The same things were measured in two ways. Each way mixes the same 11 hidden numbers, adds some noise and spreads widely along 7 directions of its own, which tell nothing about the thing.
Some things both ways: the first way, then the second way.
-2; -6; 2; -16; -5; -6; -9; -26; 10; 9; 4; -14; -2; -7; 2; 15; -8; 8; -12; -5; -28; 4; -17; -17; 21; -2; -12; -11; -4
14; 4; 45; -21; 16; 0; 4; -25; -6; -10; 17; -7; 5; -13; 25; -19; -33; -9; 64; 43

0; -21; 6; -4; 12; 0; 7; -10; -1; 19; 2; 3; 20; -13; -3; 17; -21; -1; -1; -19; -5; 0; -14; -14; 21; 1; 9; -19; -6
-17; -18; 18; -2; -3; 7; 6; 33; 24; 33; -24; -17; 1; 5; 10; -17; -26; 25; -27; 5

-7; 8; -10; 6; 4; 6; -13; -3; 9; 25; 8; -23; 14; 12; 24; -29; 2; 9; -16; 8; -27; 2; -8; -16; 9; -12; 4; 12; 1
-12; 22; 10; -2; 21; 2; -13; 2; 9; -16; 15; 5; -6; -9; -34; -9; 24; -15; 24; 28

11; 8; 3; -6; 7; -8; -4; -2; 28; -5; -3; -9; -12; -10; -2; 19; -21; 3; -5; -3; -29; -10; -10; 6; -7; 11; 6; 16; 12
-3; 6; 46; -10; 34; -9; 6; -16; -33; 6; 24; -27; 6; 17; -9; -15; -26; -7; 71; 18

-14; -18; 17; -6; 10; -4; -9; -6; 20; 31; -8; -15; -4; -14; 11; 3; 2; -1; -16; -8; -3; 6; -7; -22; 21; 16; -13; -5; 14
-8; 22; -36; 6; 6; 16; 5; -24; -1; 9; 3; 11; 6; -9; -4; 1; 19; 7; -39; -39

13; 4; -23; -8; 11; 9; -22; -13; 20; 36; -4; 5; -8; -24; -6; 5; -36; -3; -8; 11; -11; -7; 26; -12; -2; -1; -8; 6; 8
-3; 19; -23; 20; 9; 22; -36; -3; -16; 2; -5; -4; 6; -22; -49; 7; 32; -3; 5; -3

-13; 1; 12; 18; -1; 5; -8; -3; -10; 2; 22; -7; 12; 4; 1; -9; -10; 0; 3; 5; 3; -7; -5; 5; 9; 2; 9; -5; 18
28; -13; -10; -9; 4; -35; 44; 13; 11; -7; 3; 35; 8; -11; 0; -1; -3; -9; 19; 14

-7; 0; 8; 12; 6; -9; -1; 0; 5; 1; 11; -21; 25; 9; -1; -10; 7; 3; 14; 1; -21; -4; -28; 9; 17; 0; 7; 2; 5
10; -15; -23; 15; -4; -15; 4; 35; -42; 25; -18; 38; -5; -21; -16; 18; 41; 5; -3; -3

-8; 15; -1; 16; -7; -3; -14; 15; -19; -11; 27; -18; 12; 7; 7; -19; 5; -3; 15; -5; 1; -16; 14; 13; -22; 7; 10; 36; 23
25; 12; -16; 7; 10; -16; 11; -10; 4; -10; 15; 34; 4; -8; -19; 6; -24; -21; 6; 0

23; 0; 30; 10; -7; 24; 25; 12; -12; 12; -33; -7; 8; -10; -5; -43; -3; -18; 48; -14; -6; -4; 15; -1; -16; 23; 21; 36; 30
6; 10; -24; 28; -14; 33; -35; -32; -38; 10; 18; 32; 5; -45; 1; 46; 34; 4; -15; -54

-10; 3; -6; 0; 0; -14; -29; -4; 17; -11; 16; -23; -15; -12; 4; 17; 17; -14; -6; 11; -13; -5; 1; -3; 4; 12; -14; 6; 16
34; 22; -19; -25; 21; -67; 23; -2; -5; -17; 1; -4; 12; -19; -58; -68; 25; -61; 79; 12

4; -4; 20; 4; 4; -3; -5; 6; -1; 2; 0; 5; -2; -21; -2; -7; -12; -17; 16; -14; 10; -5; 31; 8; -24; 25; 0; 29; 25
-11; 18; 21; -12; -1; 25; 9; -48; 9; 10; 3; -38; 13; 4; -33; 4; -25; -3; 15; -24

-11; -14; 11; -1; 5; 9; 22; -12; 2; 26; -10; -19; 23; 17; 1; -29; -6; 8; 12; 3; -13; 5; -20; -8; 18; -8; -15; 3; 0
16; -15; -26; 30; 40; -26; 6; 65; -31; -8; -3; 38; 7; -9; -12; -18; 24; 7; 25; 57

-26; -4; -2; 4; 13; 1; -5; 5; 2; 16; 21; -31; 15; -13; -1; -7; 2; 4; -13; -5; -13; 10; -7; -17; -5; 8; -9; 15; 17
-36; 53; -23; 23; 3; 38; 11; -26; 46; -27; 4; 31; 0; -17; -70; -19; 32; -21; -20; -14

6; -3; 14; -17; 7; -8; 1; -6; -3; -3; 14; -2; 18; -4; -1; 20; -7; 12; -6; -18; -40; 12; -11; -9; 7; 4; 20; -7; 2
15; -6; 13; -51; -60; -11; 10; -12; 5; 18; -37; -20; 9; -12; 62; -2; 18; 3; 6; -46

20; -17; 23; -29; 4; 0; 3; -21; 38; 27; -24; 14; -37; -19; -16; 41; -33; 2; -1; -10; -2; -10; -2; -7; 14; 5; -9; -10; 7
-3; 9; -9; 26; 35; -14; 6; 30; -38; -11; 9; 37; -1; -3; -7; -5; 21; 9; 25; 43

9; -28; 40; -20; -17; -5; 24; -9; 12; 24; -46; 13; -22; 12; 25; -10; -2; -1; -2; -8; 6; -9; -2; -18; 13; 9; -7; -3; 12
14; 5; -45; -4; 16; -39; 13; 19; 2; 9; 5; 33; 9; 4; 25; -1; 17; 4; -17; -39

12; -9; 8; -1; 5; 0; 8; 0; 7; 9; -2; -13; -4; -12; -5; 9; -6; -3; 13; -11; -3; -9; 0; -3; 5; -7; 16; 6; 5
34; 13; -23; -1; -12; -28; 12; -11; -14; -7; 9; 27; 0; -39; 8; 8; 4; -17; -7; -1

9; 15; -3; 14; -18; 0; -8; 1; -7; 10; -16; -30; 19; 12; 26; -63; 5; 1; 17; 12; -26; -7; 11; 0; -12; 9; -1; 44; 21
16; -42; 16; -36; 14; -48; -25; -4; -53; 30; -4; -60; 12; -20; 4; -7; -1; 13; 56; -23

33; -12; -16; -10; 0; 8; -17; -25; 44; 53; -15; 5; 9; -22; -8; -9; -36; 1; -8; 20; -34; -7; 9; -13; 34; -10; -1; -12; -14
-4; 31; 13; -26; -5; -10; 4; -9; 2; 18; -13; -44; 3; -17; -39; -37; 6; -41; 9; -27

-13; -12; -19; 5; 14; 1; 9; -19; 4; 12; -2; -16; -2; -7; -13; 13; -9; -14; 8; 8; 11; -12; -21; -9; 17; -13; -24; -13; -2
-9; -8; 20; -39; -41; -4; -8; -36; 16; -5; -24; -41; -6; -54; -35; 11; 22; -2; -7; -47

-14; -14; -11; -12; -4; 3; -27; -20; 25; 14; 17; -9; -21; 6; -4; 18; 20; -21; -5; 15; 5; -14; -9; -15; 28; -11; -39; -14; -11
23; 28; 5; -12; 5; -17; -10; -7; -3; -11; 11; 7; -6; 7; 20; -13; -15; -18; 15; 27

-11; -3; -11; 10; 21; 33; 44; 1; 4; 39; 9; -23; 51; 15; -26; -30; -22; 25; 5; 13; -43; 9; -52; -10; 16; -30; 20; -9; -2
-29; 11; 38; -1; 14; 49; -14; -20; 12; -10; 16; -3; -11; 11; 4; 21; -9; 20; 0; 23

15; -18; 25; -4; -8; 21; -2; -3; -5; 61; -21; 21; 24; 14; 20; -38; -15; 11; 6; -7; -6; -3; 5; -21; 30; -3; 19; -9; 7
30; -27; -7; -5; 2; -17; -16; 45; -32; 5; -16; 15; 3; -11; 38; 22; 33; 26; 16; 22

-1; -31; -2; 0; 0; 34; 30; -7; 20; 45; -4; -8; 12; -9; -40; -19; -30; -7; 19; 16; 0; -9; -2; -11; 17; -13; -13; -8; 0
-6; 9; 8; 26; -39; 1; -9; 2; -3; -20; 9; 5; 4; 3; 25; 6; 3; 21; -7; 27

10; -5; -10; -16; 5; 7; -16; -28; 35; 31; -7; 8; -27; -16; -11; 18; -34; -4; -16; 22; -8; -7; 16; -11; 13; -6; -24; -10; 4
-23; 26; -16; 0; 8; 33; -34; -31; -18; 6; -4; -13; -3; -13; -36; 33; 34; 7; -17; -33

5; -2; 12; 6; 12; -14; -11; 6; 13; -7; 1; 1; -4; -7; 13; 7; 0; -11; 1; -2; -4; -9; 10; 9; -5; 13; 11; 10; 15
29; 13; -39; -11; -2; -49; 43; 15; 16; 16; -5; 15; 14; 2; -26; -26; 9; -38; -3; -26

-23; 14; -18; 28; 27; 8; -15; 1; 18; -29; 37; -22; -12; -5; -5; 22; 9; -33; -1; 8; 7; -16; -18; 5; -3; -6; -7; 7; -3
-34; 11; 26; 18; -26; 22; -17; -4; 10; 14; 15; 8; -15; 4; -2; 35; 7; 19; -34; 1

-6; -4; 12; -4; 16; 3; 17; 8; 10; 12; -4; -6; 1; 6; 23; 5; -19; 13; -22; -15; -8; -5; -8; -13; -8; 0; 19; 10; 9
-26; 5; 37; -18; 15; 38; -31; -47; -23; 6; 16; -58; 5; 15; 4; 52; -15; 34; 3; -45

7; -19; 14; -11; 11; -3; -6; -7; 0; 11; -3; 11; 4; -25; -15; 42; -28; -4; 8; -23; -3; -3; 0; -7; 15; 22; 11; -21; 14
31; 8; -8; 21; 21; 49; -19; -29; -39; 14; 6; 12; 16; -19; -14; 23; -24; -6; 22; -9

Other things, the second way, with their names:
<300>: 36; 22; -42; 4; 37; 3; -7; -1; -21; 8; -1; 23; 15; 2; -13; 17; -10; -17; -5; -61
<160>: 31; -29; 14; -12; -22; -30; 23; 13; -2; 26; -4; 4; 8; 6; 87; 16; -58; 33; -23; -8
<555>: -3; -25; 15; -13; -20; -7; -2; -5; 15; 12; 6; 3; -3; -7; 28; 7; 6; 23; 0; 6
<654>: -14; 24; 11; -11; -11; 23; 19; -36; 50; 20; 4; 0; 2; 11; -22; -9; -51; -23; -26; -44
<89>: -4; -43; 14; 12; -5; 9; -16; 25; -27; 23; 0; 20; -4; 10; 14; 49; 12; 45; 0; -3
<168>: -13; 25; -21; 10; -23; -11; 29; 8; 32; -9; 4; 50; -10; -5; -21; -11; 32; -22; -27; 15
<488>: 16; 23; -20; 5; -4; -15; -22; 4; -16; 16; -5; 8; 3; -21; 2; 7; 11; -11; -12; -32
<479>: 35; 16; 17; 13; -11; 7; -14; -27; -41; -19; 16; 13; 4; -9; 2; 1; -14; -18; 53; 30
<393>: 56; 22; -24; -32; -14; -59; 17; -25; -10; -6; 3; 12; 3; -19; 26; 0; -3; -26; 13; -14
<638>: 79; 15; -61; 7; -13; -20; -4; -12; -51; 33; 0; 38; 17; -21; 43; 42; 1; -15; -13; -36
<563>: -24; -9; 5; 28; 28; 43; -8; -7; 4; 11; 19; 11; -1; 22; -4; -2; -39; 25; -22; 11
<32>: 27; -2; -23; -23; 7; -27; 28; -4; 9; 8; 0; 24; 13; 3; 56; -18; -17; 0; -2; -40
<383>: -18; -5; 3; -1; 2; 17; 15; -8; 14; 24; -13; -7; 1; -3; -45; -16; -2; 1; 0; 11
<558>: -9; 12; 10; 18; 6; 7; -9; -6; 22; -1; 9; 23; -4; -19; -35; 3; -20; -3; 4; 7
<276>: 24; 17; -23; -34; 58; -34; 8; -5; -11; 9; 9; -32; 15; 7; 2; -53; -18; -31; 22; -23
<405>: -25; 25; 6; -38; 19; -32; 32; -2; 38; 19; -13; -16; -7; -1; -41; -55; -1; -32; 4; -17
<366>: -38; 35; -2; -3; -27; 24; 10; -2; 61; 3; -1; 13; -25; 18; 3; -15; -2; -5; -87; 20
<581>: -20; -6; -1; -11; -43; -18; 9; 8; 22; 9; -21; -29; 2; 15; 9; -4; 14; 24; -36; -24
<76>: 18; 15; 6; -9; -6; -28; 40; -11; 14; -7; 11; -14; 17; 5; -26; -27; -17; -30; 38; 19
<679>: 26; 8; -65; -4; -12; -41; 34; 26; 0; 31; -25; 14; 13; -21; -7; -15; 21; -19; -58; -77
<400>: -9; 8; 3; 12; 1; 5; -6; 17; -7; -9; 2; 28; -8; -13; -23; 22; 12; -3; -6; 6
<435>: -40; 1; 24; -19; -43; -19; 6; -4; 36; -17; -7; -8; -12; -27; -28; -21; 61; 1; 10; -1
<162>: 7; -20; 12; -29; -24; -31; -15; 15; -18; 49; -26; -22; -9; 28; 27; 21; -4; 25; -10; -1
<452>: -22; 25; 11; -6; -19; 8; -15; -3; 9; -12; 8; 13; -14; 4; -3; 0; 45; -7; 5; 28
<355>: -27; -31; 13; -19; -10; -41; -1; 47; 20; 18; -26; -27; 2; -4; -33; -23; 34; 16; 16; -24
<320>: -15; 15; -12; -3; -8; -35; 12; 13; -18; 7; 1; -18; 13; 2; -2; -11; 30; -1; 4; -26
<218>: -26; 44; -21; 27; 32; 48; -33; -51; -10; -11; 30; 16; 2; -15; -39; 26; 7; -3; -16; -54
<458>: -22; 28; 44; -34; 8; -21; 18; 11; 38; -9; -9; -45; -6; 42; -8; -56; -43; -22; 15; 24
<127>: 14; 33; -30; 14; 8; 1; -3; -27; -7; -3; 23; 15; 9; -2; 25; 4; 9; 4; -4; 32
<421>: -5; -4; 4; -11; 25; -1; -35; 14; -24; 28; -5; -20; -1; 7; 29; 5; -5; 22; -9; -6
<227>: -1; 18; -3; 12; -17; -9; 24; -10; 30; 22; 19; 12; 2; 28; 7; -1; -29; -2; -31; 6
<230>: 9; -11; -13; 10; -1; -38; 21; 20; -26; 15; 3; 23; 3; 9; 16; -13; 9; 12; 14; 16
<49>: 7; 6; -4; 1; 27; -6; -3; 9; -10; -7; 4; 21; 3; -28; -21; 19; 18; -1; 22; 8
<234>: 20; -27; 12; -31; -20; -22; -11; -3; -3; 29; -21; -30; -3; 4; 17; -9; -25; 11; 8; 23
<666>: -14; -28; 18; -21; -7; -6; 6; -14; 2; 31; -3; -43; 12; 25; 33; -10; -38; 30; -8; -37
<532>: 20; 17; -29; 5; -10; -21; -6; -2; -33; 0; -1; 27; 0; -34; 9; 33; 25; -2; -12; -13
<600>: -18; 8; 1; -11; -6; 3; 32; -29; 30; -15; 17; 4; 9; -10; 8; -6; 1; 5; -14; -36
<153>: -37; 8; 39; -15; -35; 41; -1; -38; 4; -2; -3; -15; -13; -3; -8; 31; 24; 16; -10; -33
<86>: 8; -2; 21; -23; -17; -25; 10; -23; 14; -9; 22; 9; -17; -18; -8; -25; 9; -25; 18; 25
<585>: -30; 3; 15; -37; -12; 12; -8; -16; 15; 6; -18; -29; -12; 2; 4; -3; 17; 11; -18; -18
<100>: 14; 3; -23; -25; 25; -26; -8; 3; 10; 32; -16; -1; -1; -18; -12; -28; -6; -13; -14; -44
<316>: 19; 5; 15; 5; -2; -9; -11; -2; 1; -14; 23; 17; 1; -13; 38; -14; -15; -2; 23; 36
<536>: -7; 22; -7; -3; -22; -5; -6; 32; 20; 9; -23; 10; -10; -18; -11; -10; 29; -16; -35; 5
<211>: 13; 20; 26; -24; 26; -15; 2; 1; 12; 1; 5; -24; 7; 14; -1; -33; -42; -26; 43; 27
<497>: 31; 17; 0; 2; 8; -3; -4; -14; -31; -7; 13; 5; 17; -6; -12; 33; -4; -18; 39; -22
<92>: 2; 3; -3; 5; 12; 5; -26; 12; -16; 5; 1; 7; -10; -17; -6; 7; 13; 4; -17; 10
<104>: -10; -24; 21; 11; 2; -3; 15; 29; 14; 19; 8; -12; 9; 19; 34; -19; -28; 31; -2; 42
<59>: -28; -15; 53; -27; -14; 6; -6; -27; 30; 12; 2; -34; -16; 15; -3; -33; -45; 3; -2; 2
<427>: 14; -20; -31; 34; 19; -31; 6; 36; -3; 16; 9; 32; 7; 3; -16; -27; -5; 9; -3; 23
<83>: -38; 9; 16; 17; 11; -19; -15; 46; 8; 21; 0; -5; -7; 19; -13; -32; 8; 10; 2; 40
<287>: 1; -16; -8; -16; -15; -21; 7; 20; -16; 31; -26; 0; 3; -17; 6; 22; 43; 19; 1; -14
<102>: 69; 19; -25; -53; 32; -27; 22; -34; -34; 5; -2; -9; 20; -7; 28; 29; -25; -29; 27; -53
<546>: -1; 1; 5; -1; -2; 20; -3; -9; 10; -32; 9; 10; 1; -17; -14; 13; 7; -1; -1; -11
<31>: 44; 5; -76; 14; 22; -27; -6; 9; -40; 29; -2; 11; 17; -14; -21; 6; 25; -10; -26; -26
<629>: -2; 32; -11; -1; -54; 20; 4; -52; 8; 8; -4; 18; 3; -19; -1; 41; 40; 2; -7; -29
<406>: 15; 3; -37; 13; 1; -13; -2; 2; -18; 31; -10; 6; 15; 5; -19; 18; 4; 8; -13; -43
<333>: -19; -1; -5; 20; -8; -1; 10; 21; 3; 11; 0; 14; -2; 11; 3; -10; 13; 21; -14; 39
<531>: -13; 7; -13; 1; -8; 15; 0; -2; -10; 22; -15; -15; 4; 3; -30; 38; 17; 14; -35; -45
<448>: 2; -8; 17; -23; 4; -25; 20; 15; -1; 29; -19; -35; 7; -8; -20; -23; -11; -11; 16; -2

Some of these things the first way, each followed by its name:
-6; -5; -7; 7; 21; 18; -3; 1; 19; 3; 26; -3; -8; -21; -32; 31; -27; -14; 2; 9; 6; -11; 11; 5; -5; 1; 0; -4; 12 | <581>
-14; 0; -9; 7; 8; 21; 4; -4; 18; 8; 33; -30; 23; 13; -16; -12; 11; 5; -5; 27; -40; 6; -28; -9; 21; -23; 2; -10; -6 | <452>
-20; 9; -21; 13; 9; 12; -2; -18; 10; -14; 21; -27; 8; 1; -30; -1; -25; -8; 8; 29; -22; -3; -17; 10; -1; 5; -29; 4; 13 | <666>
-2; 6; -1; -5; 5; 16; -26; -18; 10; 1; 35; -4; -6; -6; -20; 22; -17; 0; -5; 17; -19; 5; 7; -5; 15; -5; -2; -16; 9 | <585>
-23; 5; 0; 32; 4; 29; -18; -6; -8; 1; 37; -11; 2; -6; -11; -9; -1; -22; 6; 5; 16; -6; -6; -10; 11; -1; 1; -8; 11 | <49>
-36; 17; -28; 10; 15; -22; -39; 2; 15; -21; 40; -36; -23; 1; 16; 17; 47; -26; -15; 8; 6; -12; -17; -2; -8; -7; -35; 22; -1 | <393>
-26; -19; 11; 21; -8; 19; -15; -15; 8; -16; 41; -17; -4; -17; -37; 16; 25; -36; 16; 15; 8; -4; -25; -8; 38; 3; -15; -36; 6 | <405>
-20; -7; -9; 22; 20; 12; 30; 9; -3; -5; 1; -32; 15; -10; -31; 5; -3; -18; 30; 7; -1; -9; -31; 5; -3; 6; -2; 0; 22 | <427>
7; -12; -7; 3; 23; 7; 20; 1; 24; 32; 3; 6; 22; -7; -14; 9; -48; 15; -13; 9; -16; -8; -15; 0; 11; -16; 22; -14; 0 | <531>
-30; -18; -11; 2; 1; -8; -18; 5; 5; 43; 17; -19; 40; 22; 34; -15; -1; 26; -38; -1; -22; -5; -41; -26; 32; -5; 2; -18; 0 | <300>
18; -3; 0; -24; 9; 2; -13; -14; 20; 7; -5; 8; -24; -12; 3; 49; -22; 0; -14; -9; -19; -5; -1; -19; 11; -3; 12; -14; 0 | <421>
11; -16; 29; -15; 2; -1; 33; -2; 26; -8; -19; -7; -18; -7; 4; 8; -11; -6; 1; -10; -13; -5; 6; -2; -7; 8; 6; 17; 4 | <320>
9; 5; 11; 0; 3; 27; 39; -22; 15; 18; -27; -3; -11; -6; -32; -22; -40; -4; 24; 17; -10; -3; -4; 4; -11; 1; -16; 15; 22 | <600>
11; -21; 27; -6; -8; -18; -8; -6; 12; 13; -17; 10; -8; -9; 23; -11; -9; -9; -3; -8; 10; -8; 36; 1; 3; 18; -4; 13; 11 | <76>
-22; -23; 29; 5; 18; -15; 9; -4; 2; -17; 10; -9; 0; -4; 14; 33; 21; -15; -12; -20; 7; 4; -30; -13; 26; 4; 8; -26; -3 | <287>
-13; -6; -9; -7; 7; -19; -22; 2; 14; 5; 17; -25; 8; 1; 5; 18; 13; 0; 0; -7; -14; -10; -12; 0; 6; 7; -18; 10; 5 | <479>
-17; 0; -14; 8; 7; -9; -20; -1; -3; 7; 8; -25; 5; -7; 15; 5; 24; -10; -3; -6; -12; -8; -30; -20; 12; 5; -5; -2; 8 | <100>
13; -26; 29; 2; 7; 0; 4; 21; 6; 16; 16; 10; 12; -44; -13; 27; -11; 1; -13; -22; -8; 2; 11; -15; 7; 11; 56; -19; 21 | <629>
10; 5; 0; -7; 9; -14; 4; 7; 11; 6; -9; 5; 0; 3; 24; 1; -24; 8; -13; -9; -13; -15; 4; 3; -17; 2; 12; 25; 7 | <497>
2; 12; 14; -14; -7; -5; -18; -10; 1; -1; -3; -4; -15; 2; 9; 6; -7; 3; 0; -6; -20; -1; 0; -3; -8; 19; -7; 17; 26 | <32>
4; -2; -5; 3; 4; -3; -21; -17; 24; 4; -1; -20; -17; -3; -3; 22; 2; -6; 3; 21; -13; -10; -17; -2; 33; -5; -2; -20; 10 | <86>
-17; 3; -8; 17; 13; 22; -26; -2; 5; 9; 28; -19; 3; -1; -6; 8; 10; -16; 8; 2; 4; -7; -9; -12; 20; -7; -3; -9; 3 | <92>
-12; 13; -2; 18; 5; 31; -2; 5; -15; 15; 25; -17; 24; 15; -9; -27; -26; 12; 16; 7; -9; -3; 1; 2; -7; -3; 10; 15; 23 | <546>
3; -12; -9; -12; -4; -6; -17; -19; 17; 45; -2; -13; 23; -1; 8; 4; -53; 42; -28; 11; -39; 4; -10; -14; 29; 1; 3; -18; 10 | <563>
0; 10; -13; -22; 21; -30; 36; -14; 32; 37; -46; -27; 19; 33; 27; -45; -7; 25; -7; 11; -47; 0; -43; 8; -11; -18; -38; 46; -9 | <153>
-3; 3; -27; -8; 5; -19; -2; -8; 10; 2; 7; -35; 18; 9; -6; 16; -13; 19; -2; 14; -44; -6; -34; 4; 11; -10; -3; -2; 1 | <59>
21; -17; -4; -14; -17; 30; 28; -11; 17; 45; -8; 12; 18; 12; -43; -48; -22; -6; 40; 28; -17; -18; 9; 9; 4; -21; -23; 15; -2 | <458>
13; -14; 16; -4; 0; -5; 25; 4; -5; 9; -30; 8; 2; -1; 16; -1; -25; -1; 4; -13; -3; -13; 0; -6; -4; 11; 23; 4; 15 | <355>
-27; 15; -3; 21; 1; -5; -14; 6; 9; -5; 24; -44; 21; 9; 1; -40; 25; -7; 12; 15; -21; -2; -17; 10; -7; 10; -22; 34; 15 | <230>
